The rows are grouped in 4 different ways at once. Each group adds its own fixed numbers to the row, and there is some noise. The rows also spread widely along 12 directions, which tell nothing about the answers.
Known rows, each followed by its group in each grouping:
[  6.0  13.8   0.0   7.9   3.5  -5.8   6.7 -29.3  30.9 -13.7  10.8  -6.0
  16.7   9.2  19.8 -38.3  -4.6 -23.6  -0.2   3.6   6.4]	J_364 J_831 (1) J_536
[ 22.4 -12.2   3.5  -0.7   6.2  22.4  10.1 -32.6  11.6  -2.2 -12.5 -10.7
  11.3 -13.5   0.7 -12.3  -0.5  22.0 -17.7 -15.4  -4.8]	J_364 J_83 (0) J_791
[ 20.0  -3.8 -14.8  -9.7   5.7   0.9 -27.9 -50.3   6.9 -32.7  17.3  -5.6
 -23.5   4.9  14.0  -5.7 -15.2  16.6 -41.6 -12.0 -12.3]	J_66 J_714 (2) J_997
[ -4.7 -12.0 -14.2  -5.9  24.2  -7.9 -33.6   2.3 -14.0   2.3  33.9  -2.1
  -6.0   0.6   1.0 -22.5  -5.8   4.7  -0.7  13.5 -16.4]	J_596 J_831 (2) J_791
[ 31.4  -7.2  -7.0  -1.5  15.5 -16.0  -4.3 -16.6   1.2  -3.1   9.2 -18.2
  -6.0   8.3   9.0  -8.4  -1.3  13.2 -29.8  -5.9 -15.9]	J_596 J_83 (1) J_127
[ -9.1  19.6 -12.7  -3.7 -12.7 -23.7  -8.5  -6.9 -13.0  -7.8  14.2   5.3
  11.6  -0.3 -12.4  -1.4 -32.0 -18.4  21.1  -0.5   3.7]	J_647 J_690 (0) J_127
[-19.7 -13.9  -8.7  12.0 -35.5  10.4  -6.9  13.2  -0.5  -6.8  23.4  32.2
  10.4  10.7 -21.7  18.5  -3.1  -6.2  20.3 -33.6  -6.8]	J_647 J_690 (2) J_536
[ -8.6  -5.9  -2.5 -10.1  17.0 -17.8 -25.8  14.6  -5.6  -9.7   1.4 -13.8
  12.4 -19.3   6.3 -15.5  -6.6 -25.5   9.5  13.6  13.0]	J_66 J_321 (2) J_997
[ 32.2  -3.3  -4.5  10.5  -8.2 -19.0 -16.1 -17.8 -11.2 -33.4   4.0  -9.4
 -26.6   9.9  -0.2  16.0 -20.8  10.0 -36.4 -24.2  -6.1]	J_364 J_321 (2) J_536
[ 12.8 -29.8   4.5   2.3 -20.3  10.7   1.0   3.8 -14.2 -20.3 -10.3  -0.6
  -4.1   8.2   6.4   8.3 -10.2 -19.9  -3.1  -7.6   7.3]	J_364 J_714 (2) J_536
[ 21.3   9.6  -3.2   1.4   3.5 -34.4   4.5   6.1  18.5  -4.4 -18.1 -17.6
  -1.5  -2.3  -3.0  18.7   5.2  12.9 -16.8  -9.0  -1.6]	J_647 J_321 (0) J_997
[ -5.7 -28.2  -4.4  19.8 -34.2 -23.6   9.6  53.6 -34.3   8.8   6.7  12.4
  28.8   4.1 -51.8  23.5 -29.0   4.5  21.8 -25.9   0.6]	J_647 J_690 (1) J_791
[  8.0 -18.7   2.4  24.0 -26.2   7.4  22.1  14.0 -24.3   0.0  -6.0   7.8
  -2.6   6.3  -6.1   2.6  -4.0  -6.1 -17.9 -20.2  11.6]	J_364 J_714 (2) J_791
[-11.3  -7.0  -8.6  20.1  -4.7   3.6   6.6 -32.9  -8.6  17.4  18.1   4.0
  -4.5  -2.5   1.6 -30.8 -40.1  40.2  -1.6  -0.1  -8.2]	J_647 J_690 (2) J_791
[ -3.4 -11.7  -8.5  -3.3  -0.5 -13.3 -23.9  26.6 -14.9  -3.0   3.4  -5.7
  -7.7  -1.8  -6.9  14.3  -0.6  -3.6   6.2 -13.1  -9.5]	J_364 J_690 (1) J_127
[ -5.3   7.2 -11.7   3.1 -14.0  -7.7   6.2 -18.9  10.9   2.9   6.7   1.7
  19.6   7.2 -18.7  -2.9 -21.5  10.4   5.2 -10.5  -3.1]	J_596 J_690 (1) J_791
[-15.1  13.5   8.4  -4.3 -22.2  -9.1  11.4  24.8 -37.3   3.6   8.0  17.3
  16.4   6.0  -4.8  25.4  14.1 -59.5  24.2 -13.9  13.6]	J_364 J_321 (0) J_997
[-23.5  -9.5   8.9  36.6 -24.8  19.3  15.2 -16.2 -31.6  15.0 -27.3  -0.3
 -30.3  -7.7  11.8 -12.3 -33.1  38.6  -4.3  -6.1   6.4]	J_364 J_690 (0) J_791
[  0.4 -24.2  18.0  -0.9  -3.6 -15.3 -20.4 -13.4 -13.6  -3.9   3.3  -4.3
   6.7 -11.7   7.1  -2.2 -17.8  -2.1  18.2  -1.6   3.3]	J_364 J_831 (2) J_997
[ 23.9   7.4  -8.1 -18.3  24.7   6.6  -8.4 -48.4  -0.1 -13.4   6.8 -23.3
  21.9  -8.7  19.2 -30.1 -10.6  -3.0 -30.8   7.9  -0.7]	J_596 J_83 (1) J_997
[ 17.2  18.2  12.3  19.2  18.3 -20.5   9.1 -10.0 -14.1   6.3  -5.1 -24.1
  10.3 -10.7  20.8 -25.1  17.7 -16.3 -28.2   8.9  19.1]	J_596 J_83 (2) J_791
[ -3.2  39.3 -28.0 -19.0  -6.4   6.2  11.5  -4.4  23.8 -11.4 -11.6  -1.5
  28.0  12.1 -15.1  14.5  16.8 -29.4  -7.4  -7.0   6.3]	J_66 J_83 (1) J_536
[ 14.9 -35.1  20.8  23.4 -17.8  15.1  41.2   0.0  -5.3  20.1 -15.4   2.1
  25.3 -11.3 -13.8  -7.7  -3.9  17.7  -2.1 -24.6   7.9]	J_364 J_321 (1) J_791
[  2.3 -15.3  -6.0  -3.0  -0.8 -21.8 -26.0   7.1  -4.4  -0.5  -3.1 -11.1
 -17.8   2.8  -6.9  29.6 -10.2  31.9   4.1  -5.5 -20.4]	J_647 J_690 (2) J_536
[-20.8  24.3 -24.2  -6.4 -13.0   4.3  -2.4  26.8 -25.6  -4.3  -2.8   7.7
  15.3   3.0  -4.4   5.3   0.9 -42.8  -0.3  -5.9  16.3]	J_647 J_83 (1) J_127
[ 10.6  17.8 -25.7   0.9   8.4 -12.9   0.6   1.2  18.5 -17.7   2.5 -17.6
  -2.9  13.2   6.2  -8.8   1.7  -8.0 -18.2   3.4  -3.1]	J_364 J_690 (2) J_536
[-33.8  -3.0  -9.6   7.3 -30.2  -8.6   2.0  20.1 -17.3  15.0 -13.1   4.3
 -30.5  29.5   2.7  31.8 -24.2   6.3  28.5  -1.0 -11.7]	J_364 J_690 (1) J_536
[ -7.4   4.1 -18.0 -21.3  -5.5   5.5 -21.5  -4.5 -20.4 -11.5  14.2   7.5
  16.8   1.7 -19.2  14.1 -15.5 -21.3  13.2  -2.9  -4.4]	J_66 J_83 (2) J_536
[ -7.5 -40.3  -3.0  -1.4  -2.1 -10.7 -35.0  20.0 -10.2 -13.6  -0.8  -6.0
 -40.7   4.4  25.2  -1.8 -24.6  -7.6  11.2   0.2  -4.4]	J_364 J_321 (2) J_127
[ 11.4 -15.7  -3.9 -10.8 -28.9  16.7  12.6 -11.3 -25.4 -10.3   8.1  17.2
   5.3  15.7 -20.2  25.3 -12.5 -16.8  -0.6 -22.3  -5.3]	J_364 J_714 (0) J_791
[ 21.4 -12.3   5.8   3.6  13.8  -4.0   4.4  -2.7 -25.5   6.0  -0.8 -15.1
  31.1 -28.8 -15.7 -20.1  -6.8   9.5  -3.1   5.1   3.5]	J_596 J_690 (0) J_127

New rows, each followed by its group in each grouping:
[  9.5 -37.6  12.4   0.0   3.0   3.2  11.1  30.1 -24.4  -4.2 -17.1 -17.6
  48.6 -22.7  -6.2 -30.1 -24.0 -42.2  20.2  10.6  28.6]	J_364 J_321 (1) J_791
[ 24.0 -13.4  12.9  24.2  -4.1 -36.7  -5.8  20.0 -13.9 -10.4  -6.4 -16.7
   4.2 -15.3  -9.2   3.4  -3.4   4.3 -10.5 -19.2  10.2]	J_364 J_690 (2) J_127
[ -3.1 -20.9  13.1   9.5 -17.8   2.4 -10.1  18.9 -17.4  -0.5   4.0   8.6
   1.0  -6.4 -18.9  26.4  10.7   2.1  13.6 -32.9  -7.6]	J_364 J_690 (0) J_791
[ 21.1 -45.2   3.3  11.3  12.1 -12.6  12.0  21.2   0.1  13.7   7.9 -10.7
  21.1 -15.3 -12.3 -27.1 -18.2  26.8  13.7   3.0 -12.4]	J_647 J_690 (0) J_127
[  9.3  -2.3 -27.6  10.4 -19.1   7.6  11.0   4.7 -11.5 -17.4  24.1  22.1
  18.5  -1.2 -27.1 -17.7 -28.5 -12.4 -12.9 -26.1   8.0]	J_364 J_321 (2) J_127
[ 18.4 -21.8  -7.2 -12.1   0.2 -14.2  12.4  -9.6  18.0  -1.8  13.6  -3.7
   5.2  19.1   7.5  -2.7 -13.4 -12.1   1.4   0.8  -7.6]	J_647 J_321 (2) J_791
[  8.1 -15.0  -9.5 -20.0 -10.8  21.8  20.0 -35.5  40.0  -2.9  29.5  17.6
  45.9  17.9  -9.2  -7.6   3.6 -17.2  21.9  -9.4 -10.8]	J_596 J_690 (2) J_536
[-17.3   6.5 -30.1   2.4 -15.7  -0.8 -28.8  -1.7   1.3 -24.0   8.6   6.5
 -44.1  28.5   2.5  14.3 -19.3   8.5 -14.6 -13.1 -15.9]	J_596 J_690 (0) J_791
[ -2.2 -13.1   0.5  -8.5  -9.2  -2.8 -14.0  23.6 -34.5  -0.8 -13.1  -2.0
  25.3 -25.7 -19.6  24.0  -1.1 -14.1  13.5  -8.5  13.2]	J_647 J_690 (2) J_127
[ 25.5 -11.7   9.6   2.1  -6.5 -30.1  28.8  -3.1  16.0  -1.2  37.2   6.3
  26.0  24.8   1.7  -8.4   6.1 -48.0  11.2 -14.5   2.0]	J_364 J_321 (2) J_791
[  3.5  26.9  11.0  17.8   9.5 -23.3  13.5 -12.0  -3.6  32.1  -5.1 -11.7
  20.8 -25.8  -7.3  -7.2  24.6  19.9  -5.7  -2.9   8.1]	J_596 J_690 (2) J_127
[ -2.1 -17.6  -7.9 -16.7   1.6 -12.0 -33.6  -2.6   9.0  -9.0  21.4   3.4
  -3.3  10.1   3.8  13.1  -2.0  -1.7   7.8 -10.3 -18.2]	J_596 J_83 (2) J_997
[-19.8  25.9  -5.3  27.0  -8.5 -11.0 -12.8 -14.4  -7.6   1.2  13.1   6.9
 -24.4  -2.7   5.6 -11.7 -13.9  13.1  -6.3 -12.2   0.7]	J_364 J_321 (2) J_536
[  0.5 -10.3  -2.5   7.4  11.3  10.6  -2.1  22.5  -1.6  -2.0 -11.9 -13.3
   6.9 -18.0  -4.0 -12.5  14.4   4.6  -3.3  -4.4   1.5]	J_364 J_690 (0) J_791
[ 11.0 -15.4  14.8  35.8  -7.6 -26.5  -3.7  33.5  17.5 -18.9  17.6   6.1
  30.5  -5.9 -21.0 -25.7  12.7 -22.6   4.4 -22.6  13.8]	J_596 J_831 (0) J_791
[-19.9  11.8 -14.8 -23.0 -11.3  40.9  24.7 -40.7  42.0  20.1 -15.7  11.4
  23.2  -4.4   2.8  10.4  20.6  14.0  12.4 -10.9  -2.7]	J_364 J_690 (2) J_997
[ -2.2  -2.4 -12.5  -6.1   3.8   0.9 -25.6  10.2   4.7  -4.4  31.0  16.5
  16.4 -10.7 -24.4   9.1  14.3   1.6   6.4 -23.7 -13.2]	J_647 J_321 (2) J_536
[-11.7  31.8 -22.5   0.6  14.4 -18.1   5.0  20.9  15.5  18.4  -2.7 -10.1
   4.4  -0.9  -5.8  -1.9  29.7   2.6  -4.5   1.4  -3.9]	J_66 J_690 (1) J_127
[  9.1 -33.1 -18.5  -8.6 -23.9  -7.6   8.2  17.3   1.6  -9.8   8.8   7.6
 -26.9  50.1   7.7  26.4 -14.6 -16.9  -4.3 -16.7 -19.7]	J_66 J_83 (1) J_127
[  1.5  -1.6 -10.8  -8.9  13.7  -3.8 -13.4  19.6 -15.1   3.6  22.7  -2.7
   2.3   6.8   3.4   4.6  18.9 -10.5  -8.2 -13.6 -17.8]	J_364 J_83 (1) J_997
[ -5.9  25.2  -0.2   9.9   5.9 -34.7   3.0  23.5   8.2  11.5   8.6  -9.1
  -3.9  17.5   5.5   7.9  36.0 -24.0  -7.0  -9.9  -1.6]	J_66 J_83 (1) J_791
[ -2.6  40.4 -14.2  -6.8 -10.4 -19.7 -15.4  -9.5  21.0 -15.9 -11.8  -0.5
 -27.7   9.9   9.0  30.5  26.1 -13.6 -16.9 -14.7   0.5]	J_647 J_714 (0) J_127
[-19.2   9.7  25.4  15.5  14.2 -24.3 -25.0  -4.0 -43.9  28.3   1.8  -9.5
 -11.5 -25.2   4.4   2.3  13.9  12.7   6.5   7.5   2.7]	J_66 J_831 (2) J_791
[-15.0  22.4  -8.3 -28.6 -12.6 -20.2 -36.4  -9.4   6.6 -26.4  -2.6   3.3
   2.4   2.5 -10.5  40.6   2.2 -43.5  14.9 -13.3  11.5]	J_66 J_321 (2) J_791
[ -0.3  15.0  -1.8  -9.9  19.4  -5.2  13.3  -1.8 -24.2  32.9 -22.2 -21.1
  -6.6 -11.7   5.2   9.4   9.8  15.5  -4.5  20.1  -3.6]	J_647 J_321 (0) J_791
[ 15.5 -26.8  17.9  10.9  -2.2  -8.3  37.9  13.6   5.9  34.9  17.4  10.4
  22.5   8.1  -4.5   6.8  35.5   8.3   8.5 -16.7 -16.3]	J_364 J_831 (2) J_997
[  5.1   0.4  29.3  -1.3  -1.3  -7.7   0.8 -41.2  -0.2  12.0  -3.2  -3.3
 -15.0  -2.2  23.6  17.0  15.3   0.2   3.3 -11.1  -4.9]	J_647 J_321 (0) J_791
[-22.7  45.2 -12.8 -10.4  15.4  15.9 -24.5 -17.0 -10.3  13.8  27.7   9.3
  21.5 -20.5 -13.5   3.8  41.4  -2.1  -8.3 -22.3  -7.4]	J_647 J_690 (1) J_791
[ -7.1 -17.1  31.1   2.5 -19.2 -22.5   9.8  -0.8  13.1  26.7   5.6  15.7
  -0.9   5.0  16.1  29.8  29.5 -19.9  35.0 -19.0  -2.0]	J_647 J_321 (2) J_127
[-14.0  17.4 -15.7  16.3   0.1  -3.6 -22.6  28.8  -5.0  -7.6   5.9  10.5
   0.4 -18.7 -25.3  -7.6  16.6   3.0  -9.4 -17.9   3.7]	J_66 J_831 (0) J_127
[ -0.9 -58.5  25.3  -6.7  -6.1  -1.0  -3.5   4.6  31.6   1.6   6.7   2.8
  20.9   5.2  13.7 -10.3  -1.2 -25.5  40.1  -4.0  -0.6]	J_596 J_321 (1) J_791
[ -6.1 -12.5  -6.8 -10.3  -2.6  -9.3 -10.7   8.8  19.4  -8.2 -10.2  -5.0
   2.2   5.9  -4.8  -0.5 -17.1  -9.7  25.8   6.3  -2.0]	J_364 J_831 (0) J_791
[  3.1  -2.4 -30.1  -9.7  -2.9  35.1  22.0 -28.2  32.5  -4.8  18.2  14.5
  15.9  11.1  10.1 -33.3  -7.6 -10.5 -14.5 -10.5  -2.5]	J_647 J_321 (1) J_127
[ 18.7   4.3  -2.7   6.5   5.9 -41.0  15.1 -14.0  18.4   9.7   0.3 -22.7
 -12.5  20.6   6.9  -0.4 -21.8  27.5   4.5  14.8 -21.3]	J_647 J_690 (0) J_536
[ 15.2  -5.2  33.3  24.8   8.9   4.6  15.3 -33.9 -24.5  31.7  -7.3  -8.0
   8.8 -34.0  -3.2  -3.0  17.8  42.8 -15.4 -11.1  -1.7]	J_66 J_321 (2) J_536
[ -0.6   7.1 -16.4  -1.9   0.4  -6.0  -8.5  38.0   2.2  -3.1  25.8  12.9
  35.6  -5.3 -22.9  -2.2  26.1 -29.3   1.8 -26.8   1.1]	J_647 J_83 (1) J_127
[ -0.2 -19.2  20.2  18.4 -15.2   7.2  -0.4   5.6 -47.7  -0.2 -11.0  -0.6
   4.9 -14.8  16.0  -4.9  -6.8 -22.3  -5.5 -13.6  19.5]	J_647 J_83 (1) J_127
[ 36.9 -46.8  19.8  22.2   2.0  -9.2   8.3  46.3 -37.0 -14.3  -1.3 -16.8
  13.1  -5.7   3.0   3.4  24.5 -24.3 -28.7 -18.8  12.8]	J_647 J_690 (2) J_791
[-18.4  -9.6  21.0  -3.1 -21.3  -1.8  21.4 -20.4 -11.2  25.7   1.0   8.6
  29.6   2.8   2.3   3.8  -7.7 -23.9  41.9   6.6  10.9]	J_596 J_690 (2) J_791
[ -8.8 -27.0  34.1  28.0  -0.4 -23.0  -7.7  22.9  -4.8  14.3 -18.4 -17.1
 -11.0 -15.6  17.3 -14.1   6.4   2.4  14.5  -0.8  10.2]	J_364 J_714 (1) J_791
[ 12.5 -29.3 -18.8 -16.6 -11.2   9.2  15.3  17.8  -2.4 -12.3 -10.7  -2.2
  14.2  17.1  -4.4   4.1 -16.1 -21.9   3.9  10.7   3.0]	J_647 J_714 (2) J_536
[ 25.3 -21.2  27.5  41.3  -3.7 -15.8  32.0  -3.9 -46.8  31.2  -0.6  -7.6
   0.4 -10.8   6.4 -13.5  -2.6  26.2 -24.0  -7.7   3.8]	J_596 J_83 (2) J_127
[-42.4  19.9 -45.3  -1.8 -17.0   7.6 -42.5   9.2 -40.0   2.4  57.0  41.5
 -36.8  24.1 -27.9  16.3 -13.3  10.5  -5.3 -19.3 -28.2]	J_596 J_714 (2) J_791
[-20.0   5.2 -22.6 -11.6 -17.6  30.6  20.1   4.5   7.5  10.9  -3.1  18.4
  15.1   5.8   0.1  -5.3  11.4 -22.0   4.4  -4.1   6.7]	J_647 J_714 (1) J_127
[ 25.9 -39.6 -12.2   2.3  -9.0   6.5  11.3  -9.7  16.0 -23.8  -1.3  -3.2
  21.0  10.4 -14.6 -28.3 -44.4   6.2  -5.7   0.9   0.4]	J_596 J_831 (0) J_791
[ -1.5  18.8  -3.5   6.4   4.6  -5.0 -11.1 -14.4   5.4  -8.9  15.7   0.7
  18.4  -1.8  -2.3 -20.9   8.8 -17.8 -11.4  -7.2   8.9]	J_596 J_831 (1) J_791
[ 16.5 -36.7 -12.0  18.7  -9.1  11.5  25.8  23.5  -9.3  -9.0 -13.1 -11.2
  15.9   0.7  -5.2 -22.0 -20.8   3.2 -20.7  -3.8  13.8]	J_647 J_690 (2) J_791
[  9.7  -7.8 -14.0   5.7  -5.9 -48.2  -6.0  21.9  23.4   1.1  -4.1 -11.2
  -1.3   3.4 -19.8  15.2 -19.8  27.0   8.2  -7.5  -9.4]	J_647 J_690 (2) J_127
[ 11.3  -1.0  -1.8   5.6  -8.4   4.1   8.2  -7.0 -34.7  -4.5 -25.4 -18.7
 -14.2   7.7   2.5  23.0  -6.2  10.7 -27.8  -2.5  -1.6]	J_66 J_690 (1) J_536
[-11.7  29.8 -15.6   4.8 -23.5 -42.6  -3.5 -21.7  32.2 -11.1   8.5   4.4
 -24.4  38.0  -3.2  15.1 -34.1   0.9  17.5  -4.0 -14.0]	J_66 J_83 (0) J_536
[ 10.0  16.1 -20.3   1.6   2.2   9.8 -22.5 -30.7  22.1 -20.0   6.4   2.8
   5.2 -15.6 -21.3  -3.5   0.0  27.4 -35.1 -28.0  -0.6]	J_596 J_321 (2) J_791
[ -1.1  14.5 -18.7  -9.1  -9.3 -16.0  18.7  -0.3   0.0  13.8 -12.4  -6.8
  -7.4  21.5 -10.6  17.6 -21.3   8.5   8.3   3.3 -11.8]	J_364 J_83 (0) J_791
[ 15.4   3.2  14.2  45.5  -4.5  -7.6  23.1  25.9 -27.0   3.2 -14.7 -10.4
  -7.9  -7.7   3.1 -12.1  19.2   2.5 -36.0 -22.0  12.6]	J_364 J_83 (0) J_791
[ 19.2  -4.9   1.0  12.0 -10.0 -17.2  17.7   2.4  -8.8   1.9  -7.2  -9.6
  33.5 -13.6 -23.0  -8.4 -21.2   4.2  -0.3 -14.0  10.1]	J_364 J_690 (1) J_127
[ -9.9 -19.4 -21.5 -15.8 -25.9  37.0  13.7 -20.1  15.9   1.4 -31.7   6.1
   5.0   2.7 -15.3  13.5 -34.0  23.8   5.2 -14.4  -0.3]	J_364 J_321 (1) J_791
[  3.3  12.0 -17.6  -5.2  20.3   9.1 -34.3 -30.0 -26.0  -5.6   3.5 -17.5
 -37.3  -4.5   7.6   0.3  -6.7  38.8 -36.1   2.4 -21.9]	J_596 J_690 (0) J_791
[-10.2  21.3  -1.1  -5.6  -3.4   9.3   8.5 -24.0   2.5  11.1 -42.3 -20.5
  -9.2  -5.0  21.9  17.7  12.6  15.3 -14.5  -0.6   5.9]	J_364 J_690 (1) J_997
